The rows come from 5 hidden closed curves, with some noise, and rows from the same curve form a group. Each curve winds through 8 dimensions. The rows are also pushed far along 4 directions, which tell nothing about the answers.
(in the rows, 128 means zero)
Known rows, each followed by its group:
[132 127 145 106 138 124 114 138 110 123 133 134 122 151 121 132 101] : G
[117  79 123  90 140 155 138  49 133  83 142  92  96 159 111 147 139] : G
[108 118 108  99 143 171 178  61 121 101 156 124 114 171 119 217 138] : G
[127 121 144 116 134 151 174  89 103 107 147 126 130 137 126 135 145] : G
[ 90  95 115 165 118 158 119 124  93 131 103 156 138 112 129 178  89] : U
[139 140 145  85 114 113 146 125 122 110 152 130 138 133 116 125 156] : U
[ 79 126 110  99 117 159 136 131  70  87 113 155 154 110 130 160 130] : U
[125 190 125 155 165  91 127 181  71  94  73 116 137  92 191  91  96] : U
[145 155 144 100 137 113 186  93 164 105 166  96 148 137 147 120 203] : R
[ 99 115 111 156 168 148 163  78 118  73 101  77 123 105 170 186 116] : U
[131 118 104 120 141 127  71 161 113 140 111 135 110 129 100  80 118] : K
[ 87 106  98 110 139 166 144  82 103  97  92 126 129 118 142 221 115] : G
[124 128 123 138 111 133 143 123 163 140 150 140 147 128 135 127 170] : K
[125 134 164  97 103 138 155 124 148 127 203 159 153 145 135 147 136] : K
[123 129 115 125 160 144 123 136 148 109 144 113 131 114 151 129 123] : R
[136 179 162 126 167  92 141 174 114  98 109  89 131 126 167 106 120] : K
[130  89 114 151 139 151 118  97 138 120 125 112 101 113 132 141  96] : G
[121 132 132 130 123 143 125 155 101 126 136 156 160  79 134 148  91] : R
[102 128 126 116 118 161 136 145 150 109 112 128 149  99 157 139 123] : U
[102  62  89 110  82 208  66 124 183 185 162 200 125 121  97 184  72] : Z
[134  77  91 162 141 133 113  78 143 138 119 106  91 138 105 130 151] : R
[158 130 161 132 116 147 179 107 167 151 179 131 128 148 122 133 130] : Z
[178 104 160 137  93 134 118 129 181 189 169 144 113 132  89 109  90] : G
[ 85 121 103 122 151 147 125 119  91  92 136 129 153 118 130 169 134] : U
[118  97  96 157 129 138 106  92 146 145 126 124 103 136 117 179 101] : K
[160 137 140 140 142 108 120 131 168 161 181 119 120 181 107  85 155] : Z
[133 113  99 138 124 131 100 112 149 144 153 152 104 153 135 110 130] : Z
[129 141 142  87 131 116 111 151 108 117 143 138 137 131 121 102 136] : K
[139 157 156 120 130 135 170 132  89 119 128 141 136 118 143 126 105] : Z
[144 133 131 140  84 125 119 150 156 183 177 179 148 146 101 102 142] : Z
[146 212 171 114 150  65 136 205  69 101  85 125 141 108 185  80 100] : U
[151 149 135 130 177 102 177  66 161  76 104  39  89 146 178 117 151] : G
[115 103 111 120 121 144  66 161 131 140  76 137 117  89 124 139  69] : Z
[137  70  75 189 147 108  25 123 183 153  16  60  17 152 118  62  84] : R
[132 139 117 147 137 103 121 131  99 125 136 142 131 132 137 119 131] : R
[142 152 170 146 125 105 129 183  69 151 119 153 151 113 113 100 109] : R
[ 93  71  53 141 131 167  76  83 147 137 155 164 114 139 123 171 133] : K
[108 108 131 110 152 152 173  84 109  66 132 103 125 103 154 163 151] : G
[139  90 114 151 154 123 128  91 190 104 131  54  87 138 123 122 151] : Z
[110  42 103 166  73 206  79 112 175 211 173 188 128 136  57 195  65] : U
[116 131 115 131 190 116 148  89 147  61 112  49  94 145 175 152 144] : K
[123 166 142 105 122 111 141 143 120 120  97 127 143 148 146 111 137] : Z
[122  87  93 123 132 132  63 136 143 127  64  90  72 120  89 108 109] : G
[119 127 114 130 134 104 111 119 134 120 116 134 125 120 165 140 139] : U
[125 133 133  99  91 131 131 121 145 148 117 146 147 135 109 134 140] : Z
[136 196 175  87 119 120 223 115 109 114 171 138 191 133 145 166 170] : G
[117 150 135 105 141 138 125 161  90 124 164 159 158 120 125 135 121] : Z
[123  92 103 127 153 132 103 103 149 113 130  97 104 136 116 113 165] : R
[129  97  95 170 149 137  79 135 110 143 111 132  92 129 114 110  95] : G
[135 113 132 125 117 150 144 113 138 133 179 148 147 106 119 158 119] : R
[150 173 160  95 129 141 204 115 114 136 183 145 135 185 108 164 142] : G
[114 121 110 116 158 134 134 108 139  78  90  91 100 122 173 147 129] : R
[127 146 143 126 141 102 104 175 115 126 122 115 151 106 127  97 142] : K
[121 118 110 149 141 113  87 155  78 119 103 140 127  95 127 112  98] : R
[124 162 159  94 128 149 211 109 162  90 176 118 164 130 171 155 166] : U
[133 189 158 113 139  91 198 109 131 106 170 122 157 160 173 150 189] : K
[148 175 168 123 104 130 161 181 150 159 165 154 184 101 131 111 128] : U
[102 150 138  98 146 105 148 129  54  60  68 103 139  90 158 149 129] : U
[ 71  85  81 141 135 175 118 111 114  91 104 118 145  77 125 199 117] : Z
[149 143 135 155 116 114  94 164 157 172 122 123 124 129 114  76  97] : R
[150 147 153 161 135 100 126 175 138 139 100 105 130 109 141  90 111] : Z
[149 157 131 133 145 111 137 153 155 126 106 108 115 124 160 101 130] : R
[130 107 116 128 129 116  52 166 114 146 108 150 131  86 121 109  97] : K
[102  90  81 150 150 151  56 138 148 129 114 126 106 113 135 158  73] : U
[181 146 152 149 136  88 138 145 148 155 139  90 120 136  93  57 162] : K
[165 169 169  79 117 127 184 141 166 145 225 138 139 181  95 133 173] : G
[ 87 134  99 152 135 148  99 158  71 114  59 139 119 101 143 163  60] : K
[153 124 140 126 114 105  83 159 139 164  90 128 116 104 112  73 117] : Z
[142 130 146 119 104 111 131 129 119 136 120 140 130 109 125 116 124] : K
[147 134 138 139 164 102 166  69 164  97 113  59  72 185 162 117 152] : R

New rows. What belongs after each?
[ 91 101 116 114  99 150  86 151 111 131 120 177 148  99 129 174  92] : R
[ 68 106 106 130 134 203 156 116 123  90 125 137 157  91 160 223  99] : Z
[141 122 156 134 102 139 113 163 123 158 111 153 138  90 119 131  63] : G
[143  93 105 160 152  86  45 136 185 144  75  57  77 125 117  63 129] : U
[136 114 127 123 112 128  80 154 136 163  96 145 124  98 115 100 108] : Z
[132  97 125 118  83 164  93 139 152 194 124 173 129 132  73 169  82] : G
[127 201 166 125 120  89 183 174  88 105 127 145 180 115 170  98 162] : Z
[108 151  96 131 173 125 135 122 111  79 100  89 115 115 164 158 120] : G
[165 131 140 123  94 116 107 125 177 191 186 167 101 179 103 112 115] : U
[ 87 111 124 130 102 156  62 197 119 153 125 178 162  85 121 155  65] : K
[147 126 121 141 147 112 131 111 132 143 151 124 112 162 115 130 150] : G
[126 100 100 121 114 156  85 119 154 150 153 163 100 147 118 127  99] : Z
[122 187 143 131 134 132 135 196  85 127  74 138 147  90 154 125  70] : G
[102 101  98 137 124 172 112 107 157 135  98 127  94 150 129 167  93] : R
[104 108 142  89 104 170  95 156 102 136 102 161 138 121  99 132  76] : G
[140 152 144 128 163 109 120 158 132 118 135 100 121 148 144  74 145] : Z
[124 138 117 148 146 134  95 176 120 131  88 118 105 125 131 118  72] : K
[133 165 155 124 134  87 147 162 138 102  94  91 140 119 161  75 166] : Z
[161 126 148  86  66 143 167  79 191 184 216 166 136 199  69 133 171] : Z
[131 186 168 116 134 101 138 177  91 121 122 135 175 105 159 106 105] : G
[158 122 161 132 105 124 121 145 144 159 120 136 128 106 116 118  81] : G
[173 182 192  73 142  87 165 158 118 112 177 123 150 138 141  81 157] : K
[122 103  97 122 109 177 129 120 143 157 145 160 127 134  91 150 145] : R
[118  98 111  99 132 171 141  74 148 110 160 133 113 131 132 187 115] : Z
[100 137 110 113 139 158 119 154  78 114 114 154 128 135 117 173  86] : G
[122 174 163 108 145 135 148 184 107 120 151 143 164 134 148 106 134] : Z
[148 123 167  98 135 116 127 120 147 122 133 106 115 156 129  98 125] : G
[116 117  84 145 139 154  89 141 133 141  89 120  91 127 112 144  81] : G
[121 111 151 125 123 131 123 151 130 124 134 126 138 139 114 120 130] : U
[126 123 142 117  87 130 128 135 139 164 144 167 161 123 107 143 147] : R
[122 139 127 144 156 111 147 134 129  91 122  88 138 115 155 141 140] : Z
[140 139 144 135  86 155 105 183 106 188 123 194 134 131  97  90  67] : Z
[124  73  82 164 114 166  85  93 198 168 126 119 102 116 106 147  97] : R
[162 143 137 127  86 133 116 156 175 189 178 174 122 156 102  82 114] : U
[142 153 155 100 113 117 143 162 108 127 136 134 144 113 105 126 123] : G
[ 92  76 101 141 112 147  31 164 145 152 112 149 125  94 112 140  78] : K
[166 157 138 167 158  62 134 132 128 119  91  61 121 100 143  60 154] : U
[111 103  91 142 159 140 122  83 160 111 164 104 121 158 136 161 157] : Z
[104  56  92  93 152 165 113  43 163  83 123  77  68 166 109 160 149] : G
[133 126 121 101 121 145 112 156 153 147 155 137 115 145  91 137 131] : G
[120 122 111 132 107 126 112 120 168 157 142 143 127 148 124 134 158] : K
[111 143 155 127 103 143 150 149 105 136  97 155 147 115 142 166  94] : R
[125 173 141 105 106 131 133 188 125 153 128 157 173  99 120 146 119] : G
[117 134 107 129 114 120  93 159 124 145  68 123 133  86 111 142 105] : G
[ 77  92  78 103 123 179  93 131 118 109  82 129 117  94 106 189 101] : G
[164 185 183  84 137 103 190 129 169 128 196 106 139 185 130 112 182] : K
[132 131 108 138 144 102 104 106 140 125 120 115  87 155 153 122 121] : U
[201 179 200 156 149  49 154 155 128 144 126  76 106 155 130  30 125] : R
[121 134 133 103 135 125 134 127 112 107 104 112 144 103 131 167 113] : Z
[144 155 145 142 158  94 180 105 133  98 139  84 140 135 158 136 165] : Z
[125 135 130 121 129 127 110 149 107 134 102 147 136  95 144 115 112] : Z
[151 175 170 135 197  67 177 122 110  67 140  52 122 156 174 108 153] : U
[127 126 111 141 138 156 127 142 121 146 142 149 114 144 116 144 114] : G
[146 124 144  90 108 116 146  95 162 132 134 107 131 137 106 123 170] : Z
[ 70 154 109 132 189 151 161 128  63  32  46  92 139  66 225 182 101] : G
[121 102 125 117 141 140 156  65 138 104 178 100 115 179 102 147 170] : U
[119 167 149  89  97 178 200 141 138 132 205 195 178 155 143 159 153] : K
[121 155 129 131 154 151 168 141  94 114 147 143 136 136 146 157 127] : G
[144 140 124 121 132  93 138  93 115 111  98  99  97 162 130  84 155] : Z
[139  90  89 143 121 126  65 104 200 177 170 139  95 160 108 124 134] : U
[105 166 150  88 132 145 171 137  97  94 123 152 171  97 180 174 121] : Z
[178 172 159 120 139  81 135 156 122 146 109 112 111 137 129  89 116] : K
[117 112 121 111 106 141  89 147 124 154 158 162 145 129  89 118 131] : K
[107 112 119 137 148 121 129  99 134  81 126  98 109 128 169 136 136] : K
[141 152 146 119 126 104 148 136 120 137 154 141 160 121 128 155 143] : G
[144 159 139 159 167  99 135 159  69 113 108 118 118 123 150  87 113] : G
[104  95 119 128 147 135  87 149  79  93  88 119 117  87 132 106 107] : G
[138 159 171 131 128 137 178 159 138 123 149 126 152 123 150 129 119] : Z
[151 140 144 158 133  96 123 155 146 149 118 110 134 121 126 104 125] : Z
[150 121 149 120 107  92  45 194 137 166 111 140 110 122 103  47  98] : K
[160 147 183 116  99 107 146 145 166 154 204 149 138 161 121  94 137] : K
[117 132  97 150 203  89 165  48  79  45  89  54 101 138 178 146 170] : G
[154 115 155 127  90 144 154 123 202 173 191 133 142 148  88 112 169] : Z
[107 162 141 123 113 157 147 171 106 136 101 159 142 133 143 153  84] : R
[103 116 126  77 122 162 179  75 119  89 198 139 165 139 110 199 176] : U
[188 161 142 146 123  97 106 178 158 189 133 118  86 168  82  61 104] : G
[137  91  96 171 148 134  81 127 127 149 122 125  84 138 107 104 102] : G
[102  83  96 111 105 154  86 103 131 133 109 148 104 120 113 174  98] : U
[157 146 158 116 133 128 146 143 162 146 157 122 100 187 121  99 123] : R
[145 119 113 156 133 109  86 134 152 167 110 121 102 128 116 136  96] : K
[121 100 139 112 134 132 105 127  99 106 133 125 120 125 113 104 114] : G
[130 142 160 120 129 113 134 145 142 124 172 127 145 130 141 131 130] : K
[125 154 138 100 155  82 166 102 135  60  94  58 121 135 166 104 192] : Z
[138  95 116 139 114 147  96 131 150 154 153 146 129 100 105 134  94] : R
[101 130  88 142 143 104  89 136 111  91  64 107 104 122 165  94 132] : Z
[134 101 136 116 153 117 132  66 142  99 161  92 116 157 134 106 162] : G
[127 127 168  93 120 141 144 137  88 113 173 153 154 133 113 118 121] : G
[134  52  89 119 108 172  73  74 226 169 162 138  82 149  99 153 118] : Z
[107 142 127 134 107 162 148 147  84 143 149 176 164 118 108 170 103] : K
[125 124 118 130 122 127 106 147 103 125  56 119 112  89 122 109  99] : K
[146  99 125 137 115 120  65 128 176 172 137 122 115 136 101  89  99] : G
